There are 3 ways to turn a row about zero (a turn may also mirror it). The second row of each pair is the first, turned, with some noise. The first 27 pairs use one turn. New pairs use 2 turns, one after the other, and a turn may come again.
Known pairs, each followed by its turns in order:
[-10 -25  30 -22 -21  -4 -20  40]
[ 21  12 -33 -13   4  29 -35 -31]
z_634

[ 13  15 -29  -4  10  -8  19  20]
[-28  -1 -10  22  18   5  12  11]
z_634

[-11  49   7   7 -23   9  31  26]
[ -1  11 -26 -23   6 -25  -2  55]
z_125

[-27  25 -31  15  20  10 -38 -21]
[-12 -49 -32 -17   9   6 -10 -26]
z_125

[  2  -3  -8  -9 -24   2   6 -26]
[ 21  -2   1  24   8 -10   8 -15]
z_400

[ 6  7 35 11  6 17 13  6]
[ 23  12  -9   4 -14 -33   3   3]
z_125

[ 20  -5  13  -9   9  34 -32  58]
[ 14  46 -24  17  22   7 -49   5]
z_634

[-38  11 -12 -10 -29   1  -5  25]
[-27 -19 -20   6  -6   8   8  41]
z_125

[  5 -23  20  17   8 -17  -4 -12]
[ -8   7  21   9 -11  22  23  10]
z_400

[  9  -4  21  -9  -2 -40  10  13]
[-12  22  27  16  -5  -5 -26  13]
z_125

[-14  44  -1 -11  29   9  21  17]
[  4   0 -22 -42  19 -18 -11  30]
z_400

[-15   1   6 -40  -6  -4  -2   3]
[ 21  -7   1 -19  17  13  -9 -20]
z_400

[  9 -17  -4  15   4 -32 -10  22]
[ -6 -20 -32 -11  14  -4 -13  15]
z_634

[ 24  33 -25 -24  -2   7 -12  18]
[ -5 -19   6  -9  50  -6  -1  21]
z_125

[ 29   1  14   0  17 -10 -11 -21]
[  5   4  19  -5  10 -19 -11 -30]
z_125

[-25  21  22  46   0 -20  -1  18]
[ 32 -15 -26   9 -34   8   3  38]
z_634

[  6 -21  46   6  -6   8  10 -20]
[ 9 45 11  1 -6 22 27 -6]
z_400

[-15  -7  37  -2  44  -8 -25  -8]
[  4 -14  -3  36 -13 -28 -23 -35]
z_125

[ 14  -9 -34 -19  19  27 -17 -18]
[-10  23  20  -6  35 -31  10  -9]
z_634

[  2 -25  47  -1 -33 -20   1 -23]
[  6 -30   8 -29 -35  15 -23 -28]
z_634

[-16  -4   4  -4 -31  22 -49 -30]
[ 21  -5  14   0 -34 -22  17 -53]
z_400

[ -9  13  40  -5  -4  25 -22  12]
[  0  25  -6 -35 -22   2  -3 -22]
z_400

[ 29   4  20 -24 -17 -10 -45 -10]
[-26 -16  47   0   8 -28  14 -13]
z_125

[ -4 -15 -38  -6  -4 -11  -7  -4]
[ -4 -16  -9  -3  34 -15  16 -11]
z_634

[ 28   1  13 -20   6   1 -11 -32]
[ 27  13  41   0  -2 -11  -5  -4]
z_400

[  9 -42   6  -8   4 -30   4   1]
[-8 -4 31 19  6 40  2 -1]
z_400

[  2 -23  21 -11 -22 -23 -15   4]
[ -2 -16 -18 -23  -7   8 -22 -23]
z_634

New pairs, each followed by its turns in order:
[ 16 -17 -37  -7  19  23  -5  -1]
[ -4 -16  17 -25 -15  20  31  12]
z_400 z_400

[ -9 -19 -31 -19   6 -22   8 -33]
[ -7  38 -23  30   1  15  -5 -14]
z_634 z_125

[-22 -11  20 -26   3  -9 -34 -22]
[32 36 26  7 20  7  0 -8]
z_400 z_400

[ 28  10  16  -6   1 -26   8  -9]
[  5 -20 -13   2  -5  11  17 -31]
z_634 z_400

[-10 -28  17   6  -2   1  -1 -45]
[ 40   5 -14  19   1 -22  29  -4]
z_125 z_400

[ 11   6 -21  -3 -10   4   0  -4]
[-8 -5  5  1 -3  8 23 14]
z_634 z_400

[-1  5 29  5 19 -3 47 10]
[-11  24 -40 -11   1  -5  -8 -34]
z_634 z_400

[  8 -20   7  11  18  43 -12  -1]
[-34   9 -31  -1  -8 -20 -23   0]
z_400 z_125

[-24 -29   0  16  -2  15  -5 -21]
[  7  26  27  -2  12  18 -21   6]
z_634 z_400

[-37  24  23   7 -19  -1 -25 -25]
[ 31  12   4  49  -8   0 -17   8]
z_634 z_400

[ -7   8 -10  16   1  -7 -20  -4]
[  5  -4  -1 -19  12   0  -5 -18]
z_125 z_634

[  1   3  -5  38 -25  -1  -5 -29]
[-38  20   2  12  14   3  27   9]
z_125 z_125

[ 24 -25  13  -1 -14 -18 -14  -6]
[ 12  -1   9  -3 -39  13 -10  -6]
z_125 z_634

[ 62  25  20  -7  -6   6 -10   5]
[ 21  10  27 -24   2  39 -10  34]
z_125 z_400

[  0  11  18 -17  -5 -19  18   5]
[ -9  -5 -23 -11  -9  12  27   6]
z_634 z_125

[-21   8   1  -5  11   5 -27   1]
[  4  -2   3   7 -20  25  -2 -16]
z_125 z_125

[-24  28  -6   5  -3   1   8  15]
[ -2 -24   4  14  13  24  -6  16]
z_125 z_125

[  3  32 -19  10 -15  39 -14  27]
[-32   5 -15 -12  43  30 -12   5]
z_125 z_634

[ -7  33  18  14  -2  -3  20 -23]
[-34  -8 -15  32  13  11  -6   5]
z_400 z_634

[ -9  25  17 -35 -23  11  38   3]
[ -8  -7  29   3   7 -37 -37  24]
z_400 z_400

[ -3 -45  36  10  12   7  -4  20]
[ 12  10  30 -42 -30 -12   8  10]
z_125 z_125

[ -8  -1 -12  55 -21 -12  14   9]
[ 16   7 -11  10   1   6 -43 -43]
z_125 z_400

[  7  18   1  20  10 -10   6   8]
[ -7  10 -17  -1   3 -12  -9 -15]
z_125 z_634

[  2 -21 -28 -30 -15  -6  13   8]
[  6   9  11 -27   7 -29  -9  24]
z_400 z_634

[ 11  13 -13  -4 -50 -16  -6  10]
[ -3   2 -18  44  -4 -12   2  31]
z_125 z_125

[-15 -11 -18 -10  39  -5  24 -13]
[ 23  11 -14  41   3   3 -23  -4]
z_400 z_125

[ -8 -23  32  -1  15 -31  23  61]
[37 54 20 20 40  3  2 -1]
z_400 z_634

[ 10   1  23 -24  -8 -24  -6  26]
[ 15  28  17  11   4 -19 -23 -18]
z_400 z_634

[-15  -8   1 -16   8  -7 -12  45]
[ -8  17   7  23  23 -28  15  10]
z_634 z_634

[-11  -1   9   9 -16 -12  14 -62]
[  7  36 -11  33   6  10  -8  47]
z_400 z_400

[ 57  -7  -8   0 -38  -5 -28  -7]
[-10 -30  30 -36 -45 -27   5  -1]
z_400 z_125

[ 46 -15 -30  -7  17  10  32  11]
[-34  45  19  15 -10 -12 -19  20]
z_125 z_634

[ 37  -9   1   1   3  13   2 -19]
[ 17   6 -22 -24 -24   2   2  -7]
z_634 z_634

[-17   8  21  28  20   5 -24 -15]
[-9 12 34 -7 15 -6 -2 33]
z_634 z_125

[ 14 -36   6  14 -34   3 -18 -15]
[  4 -14  29   1 -25  35  -9 -18]
z_125 z_634

[-23   0 -29  15  24 -11 -17  -4]
[-40  -4 -18   4  15  17  11  13]
z_634 z_634

[ -7 -10 -26 -28 -17  -8  -5   9]
[-11   3  21 -21   6 -14  23  14]
z_634 z_634

[ 28  23  -8  37 -17  23  -2   0]
[-13  31  29  28  29   6   0   8]
z_125 z_125

[-12  -3 -24 -22 -16 -14 -11  -8]
[-14   2 -11 -21  10  -5  24 -17]
z_125 z_400

[  8 -12 -12  39  -8  -4  -6  -3]
[-12  10  16   9   5  -8  37   3]
z_125 z_125

[ 30  39  18  -9   8 -20  10  15]
[ 43 -24 -11  24   8  -4  19  -3]
z_634 z_634

